The first 6 rows are patterns. Each new row is the sum of 2 different patterns, raised or lowered, with some noise. Before adding, each is slid sideways (what falls off one end comes back at the other) and multiplied by a number that may be negative. Names go in the order of the patterns.
In the rows, zero is written as 128.
Some rows, each with the names of its patterns after it:
[113  80 113 124 128 122 122 127 125 147 154  80 128 150 127 121 154 121
 121 131 176  98 133 107 133 110 125 118 110 145 121 122 126 130 134 139
 138 130 126 126 105]	k884
[163 137 127 120 127 139 109 127 176 138 138 149 136 125 150 137 128  92
  93 129 138 119 142 151 119 134 143 114 176  96 130 163 156 139 134 101
  95  85 164 103 128]	k843
[130 145 134 115 139 156 130 115 126 164 114  87 122 122 134  88 113  80
 139 142 123 113  92 126 132 118 134 136 124 118 149 140 129 135 128 125
 148 132 154  97 116]	k982
[117 137 120 149 176 131 157 145 121 140 138 176 115 130  92 127 123 125
 147 148 150 132 134 132 130 121 134 130 125 123 153 113 135 146 115 127
 133 128 137 126 123]	k634
[167 143  95 150 126 102 143 125 146 140 101 100 176 128 157 127 114 151
 143 128 108 158  80 128 128 121 124 137 132 128 136 150 143 166 115 120
 143 136 138 103 138]	k872
[149 135 136 110 128  80 127 125  94 113 123 118 135 116 135 114 117 124
 126 142 130 154 133 113 115 117 134 127 145 131 124 134 176 123 119 130
 130 141 120 138 141]	k761

New rows. What belongs after each?
[106 144 115 105 118 132 104 134 124 109  83 136 118 133 125 131 118 132
 152 107 118 124 118 124 109 117 122 130 124 124 123 129 123 126 119 102
 116 120 115 125 102]	k884 k761
[139 162 154 125 126 152 172 119 135 147 126 100 156 140 131 123 146 134
 143 148 110 137 117 163 142 128 114 123 147 126 116 148 154 167 114 151
 171 144 143 134 171]	k884 k982
[133 164 123 133 123 112 128 125 161 109 119 102 145 111 113 132 135 141
 119 128 129 135 119 127 111 120  93 138 105 105 123 108 113 128 113 126
 109 108 111 125 121]	k634 k761
[133 108 108 163 119 150 126 113 141 153 119 113 157  84 127 127 121 129
 135 125 118 135 137 147 179 117 136 147 127 135 112 157 149 138  81 141
 119 106 151 138 154]	k634 k872
[109 103 120 118 121 115  76 131 135 128 109 120 109  70 107  75 100 121
 127 113 117 135 124 179 136 128 131  98 114  95 130 122 124 122 117 115
 100 124 137 113 144]	k634 k761
[147 142 110 133 167 140 160 152 138 150 168 151 139 162 128 143 158 146
 164 128 137 146 159 158 143 168 159 143 139 142 177 124 121 154 147 138
 127 135 100 160 151]	k982 k872
[106 123 142  80 135 135  61  96 113 109 142 154 159  90 147 130 100 135
 112 126 130 114 140 105  83 132 118  83 127 116  89 121 120 160 156 104
  94 159 110 115 128]	k843 k872
[138 190 132 188 151 130 174 157 152 135 193  96 159 131  98 144 128 137
 159 148 162 119 199 136 174 168 165 162 109 140 169 161 112 164 145 132
 160 145 167 168 102]	k634 k872
[135 119 132 167 131 139 133 149 135 141 131 127 112 105 122 140 133 143
 130 131 151 146 124 162 126 140 177 149 133 137 120 125 107 154 119 126
 152 144 137 119 125]	k843 k982
[148 151 159 155 171 181 187 168 179 176 174 168 170 166 169 150 162 179
 160 182 192 163 165 170 172 183 183 199 152 152 131 167 151 120 182 186
 180 162 156 173 158]	k634 k761
[113 118 108 119 121 104 123 119 135 136 127 123 133 123 113 127 118 104
 121  81 127 123 109 112 114 125 131 142 151  88 131 131 111 119 137 124
 119 119 151 108 107]	k884 k843
[158 127 121 104 139 155 130 128 129 134 116 127 123 113 120 141 129 159
 129 121 150 125 152 143 125 130 121 148 128 117 131 129 130  93 135 161
 141 140 123 154 130]	k982 k761
[100  97  66 108  95  70 107  93  89  97 115 110  80 111 102 120 122 106
 128  68  85  94 114 106  91 114 130 101  89 102 133  77  72  93  90 114
  67  88  57 107 110]	k982 k634
[ 74 106  87 114 128  71 111 107 117  94 158 109 113 116 120 110 117 107
 113  76  61  76  99 108 103  95  94  99 115  73 125 147  93 117 120  82
  98  93 102 131 137]	k634 k872
[122 116  99 111  97 111 127 105 126 112 107 115 120 149 138 142 127 114
 108 107 129 119 131 132 103 137 163 105 104 121 122 145 129 149 122 148
 130 114 105 123  83]	k843 k761
[ 91 101 182  98 148 182 149  99 161 136 171 117 160 191 161 167 149 158
 146 165 150 136  97 101 141 153 136 176 176 175 166 161 127 191 119 144
 178 150 132 188 119]	k884 k843
[ 98 128  97 123 119  93 117  75 127 105 129  87 123  87 111  95  62  65
 131 104  81 166 107 100 105 107 106  91 104 130  96  97  85 119 107 105
 103  94  98  72  74]	k843 k872
[106 120 104 115 117 119 104 113  93  64 108  83  85 113  86  99  72 128
 109 138 113 107 112  93  88  69 106 109 103 107 108 105 100 104 107  81
 118 109  91 138 109]	k634 k761
[128 157 134 147 111 139 178 163 109 141 141 146 168 121 125 143 161 135
 171 139 146 140 138 135 143 135 125 124 123 116 148 138 127 123 146 161
 133 109 129 169 121]	k982 k872
[ 95 155 150 108 131 110 131 131  98 106 125 144 101 167 133 124 136 133
 124 114 138 114 105 123  99 139 139 110 121 125 151 116 103 107 130 109
 114 142 121 126 111]	k634 k872
[ 99  66  95 143 101  81  87 107  90 105 112 106  71 120 112 120 101 120
 105 110 125  92 119  91  95  99 109 103  91 110 121 106 109 113 155 106
  88 103 105 110  87]	k884 k982
[130 163 164 151 115 152 172 152 140 176 148 126 150 178 120 151 141 143
 138 148 164 160 160 144 156 142 142 160 154 151 156 127 168 137 124 109
 139 149 166 164 169]	k884 k843
[ 87 115 121 132  96 115  98 144 166 132 117  98 130 137 120 134 124 111
 145 146 129 132 138 114 130 151 128 126 117 117 143 138 143 118 145 166
 121 121 129 164 114]	k884 k982
[117 126 122 142 131 117  83 127 130 128 129 105 128 114 111 105 121 111
 139 117 190 134 130 152 137 140 131 107 139 131 145 117 139 144 118 126
  98 142 152 162 133]	k982 k761
[104  78 123 111 102 100 107 137 105  76  92 134  78 109 142 103 119  91
 101 124 133  73 107  67 111 127  87  96 103 128  84 143 102 105 115 119
 106 126 108 105 104]	k872 k761
[ 92 113  93 121 101 110 105 105 113  98 118 103 111  93  81 100  88  96
 111 100 109  89 130 114 121 105 110 110  94  96  88  94 125 105  96 109
 107  95 109 108  91]	k884 k634
[103  80  98  91  94 114  97 101 108  81 123 107  94 120 102  96  84  80
  64  92 111  92 103  78  58  96  92 111  64  90 115  58 110 125 132  98
 112 151  56  89  61]	k884 k634
[ 73 131  93 112 152 129 148 117 109 116 103 117 143 117 102 103 157 106
 107 116 115  59  89 116 114  61 142 122 119 110 133 101 153  98  99 140
 134 121 111  88  76]	k884 k843
[147 151 137 135 148 139 184 121 140 144 153 104 136 118  88  97 152 115
 141 149 145 126 124 133 144 134 138 183 143 132 139 132 137 148 151 137
 107 120 170 136 125]	k843 k761
[145 127 129 131 151 139 132 125 122 138 158 135 145 150 177 131 149 150
 143 155 137 145 166 157 162 128 119 145 116 144 130 124 147 135 126 144
 151 134 104 129 135]	k982 k761
[140 111 126 186 154 165 165 160 134 147 160 152  99 162 187 159 161 150
 167 144 153 139 145 129 150 154 205 149 165 197 164 163 172 139 191 129
 168 186 171 163 143]	k843 k761
[117  91 109 133 106  85 122 164  96 113  95 134 109 134  98  92 124 113
 126 110 109 121 113 112 113 114  93  90 100  76 102 111 100 104  91 128
 115 118 118  74 118]	k884 k982
[ 67  60  71  95  67  95  93 122 128 128  75  90  79  69 109  71  79 115
  60 123  92  41  61  37  82 113  89 114  50 106  93  46  88  76  87  86
  77 119  92  60  84]	k843 k761
[120 144 120 134 150 115 136 142 145 141 135 116 120 110 122 144 145 122
 147 138 127 128 141 155 114 130 102 138 128 142 145 132 138 123 140 130
 142 128 131 136 158]	k634 k761
[115 109  98 107 105  51 110 109  85 100 105 114  95  81 126 157  95 103
 133  89  96 105  98 119 138  46 132  92  87  97  88  95 129 146 121 118
 129 108  92 104 106]	k843 k872
[154 141 134 158 168 148 155 140 144 123 155 147 153 130 184 151 121 136
 139 125 151 149 142 116 164 140 163 143 147 157 152 148 141 152 151 149
 140 144 141 143 141]	k884 k634
[166 139 119 146 112 139 155 129 143 141 166 122 175 150 149 162 152 161
 148 146 138 131 146 126 170 158 137 149 174 163 137 122 141 178 133 158
 173 155 157 145 135]	k872 k761
[137  95  87  87  79  49  89  96  42  65  81  74  88  82  75  75  56 116
  97  92  70  97 100  69  50  76 106  86  60 102 125  97 124  75 120  99
 136  84  70  95 109]	k982 k761
[113 107 119  94 103 125 134 117  95 113  99 113 101 100  58 121 124 110
 107  91 114 106  98 102 110 103 120 118 151 114 118 134 122 122 121 115
 108 104 125 123 121]	k982 k761
[110 143 101 112 147 129 137 125 123 129 129 125 111 136  86 114 117 116
 118 127 134 127 149 143 134 142 114 118 132 127 121  94 149 144 120 101
 135 108 111 131 117]	k884 k872
[131 116 130 130 145 122 147 114  83 133 126 114 134 124 127  90 141 138
 173 139 140 137 106 112  90 128 125 115 127 136 122 132 130 137 102 142
 120 114 150 135 140]	k634 k761
[ 79  82  78  91  98  86  93 100 115  88  88  89  93  89  89  95  94  97
 100  87  87  99  65  86  89  77  89  86  82  89  88  89  94 102  90  98
 102  89 104  96 101]	k634 k761
[149 127 144 151 146 110 143 136 100 119 134 128 129 127 128 128  90 146
 131 118 117 129 130 120 111 143 153 131 103 142 151 122 141 123 148 144
 137 136 117 115 128]	k843 k982
[116  82 138 134 140 105 119 167 103 168 128 111 134 118 124 128 124 111
  84 105  58 128 140 116 122 103 143  98  74 112 142  52 125 154 104 121
  89 118 137 133  49]	k872 k761
[116 103 185 154 165 139 142 124 121 179 111 142 165 150 139 130 131 140
 128 143 173 166 158 195 160 143 155 150 148 117 123 125 125 178 147 135
 136 151 128 138 178]	k884 k843
[128 137 127 145 123 155 141 120 129 135 137 133 133 133 133 143 130 133
 162 110 150 139 113 131 134 158 124 129 109 121 119 132 142 149 145 143
 137 126 125 121 136]	k634 k761
[134 169 136 153 155 112 106 189 139 160 143 106 173 156 124 111 161 100
 155 156 158 121 160 147 127 147 159 160 174 124 143 153 127 145 116 142
 169 157 104 155 137]	k843 k872
[116 113 105 161 185  84 147 112 116 142 112 146 110 139  65 166 120 119
 142 147 134 123 126 121 104 103  95 135 128 103 134 100 148 129  79 114
 154 104 133 140 108]	k634 k872
[130 124 153 146 141 167 102 173 143  95 107  97 131 169 174 177 109 170
 143 126 157 107 152 164 133 158 167  96 135 137 165 112 149 111 142 132
 177 167 133 151 146]	k884 k843
[ 59  82  82 100  69  88  77 118 147 104  88  67 100 105  90 101  87  69
 132 113  87  98 103  73 103 117  96  72  97  82 115 104 119  86 114 132
  81  90 101 125  82]	k884 k982
[150 165 137 147 170 137 168 180 149 186 179 121 163 141 189 145 141 119
 151 158 136 188 167 164 157 159 150 150 143 148 146 141 128 173 141 148
 163 136 164 149 131]	k634 k872
[119 149 148 112 118 149 117 133 139 124 104 161 140 140 136 126  92 140
 121 107 142 127 127  92 137 124 157 134 138 136 131 126 144 140 130 130
 136 143 129 132 121]	k884 k634
[139 111 107 124 100 108 123 112 126 118 104 105 149 111 135 103  81 124
 106 105 107 126  81  86 123 110 136 119 123 115 108 112 113 139 108 109
 122 123 117 101 124]	k634 k872
[135 113 103 121 111  93 113 116 105  73  78 103 107 105 114 132  78  99
 115  98 141  70 109 146 126 102 104  98  66  43 126  78 104 108 101  72
 102 108 109  75  81]	k843 k982
[128 137 112 124 152 132 134 134 129 118 139 126 134 125 105 138 134 117
 136 143 139 122 136  98 153 104 125 151 147 138 128 113 105 100 141 112
 126 146 126 137 112]	k843 k634
[113 133 139 135 133 121 137 145 158 165 101 139 149 139 139 157 111 139
 146 174 116 136 128 137 120 127 133 125 163 137 163 139 148 161 156 151
 148 135 145 116 133]	k884 k761
[149 170 151 181 161 145 149 146 146 143 151 130 134 198 147 142 154 150
 130 153 171 138 109 152 143 156 144 164 154 161 163 134 152 153 144 144
 143 135 136 154 140]	k884 k634
[139 125 128 131 139 163  90 143 145 138 107 113 117  96 119 184  92 128
  69 149 111 162 124 123 151 109 109 115 130 130 138 139 141 123 129 110
 123  62 129 122 113]	k884 k634
[169 184 158 164 165 182 145 131 117 169 160 163 163 173 157 152 167 152
 110 152 168 155 152 137 184 132 145 152 134 146 177 153 208 155 152 178
 179 151 183 188 168]	k634 k761
[143 171 161 151 156 164 184 134 154 118 161 150 170 175 158 163 148 161
 156 166 147 157 162 184 147 170 139 159 180 133 157 163 170 165 155 136
 142 127 143 171 172]	k634 k761
[120 124  98 123 135 116 124  92 111 114 166 103 117  91 118 142  97  87
 124 147 104 119 133 154 130 131 114 154 138 155  99  99 102 145 160 113
 113 120 132 109 102]	k982 k872
[ 67 133 189 139 127 109 154 145 139 115 158 135 145 173 133 116 150 125
 116  91  93 105 121 109 131 143 113 112 136  88 193  99 121 143 145 144
 119  73  87  89 158]	k843 k982
[ 55 139  80 114  94 115 107 103 107  69 108  92 113 135  92 113  96  91
 107 108 159  99 142  77  99  91  99 118 113 113  82  74 145  97  69 101
 104  69  98 125  80]	k884 k634
[156 141 167 170 159 130 177 185 177 197 160 211 185 189 160 157 199 165
 185 136 158 165 160 167 178 184 152 160 163 157 159 169 149 157 141 204
 159 167 165 149 173]	k982 k634
[127 120 130 196 144 139 128 120 126 100 134 174 140 145 155 136 127 157
 147 108 114 100 121 148 129 143 154 118 140 151 132 166 114 119 128 155
 120 122 117  97  90]	k843 k634
[121 149 134 115 141 150 137 100 159 171 159 175 137 195 165 176 137 134
 178 145 170 116 136 142 134 143 155 159 121 133 141 133 135 143 124 136
 115 184 140 142 135]	k982 k634
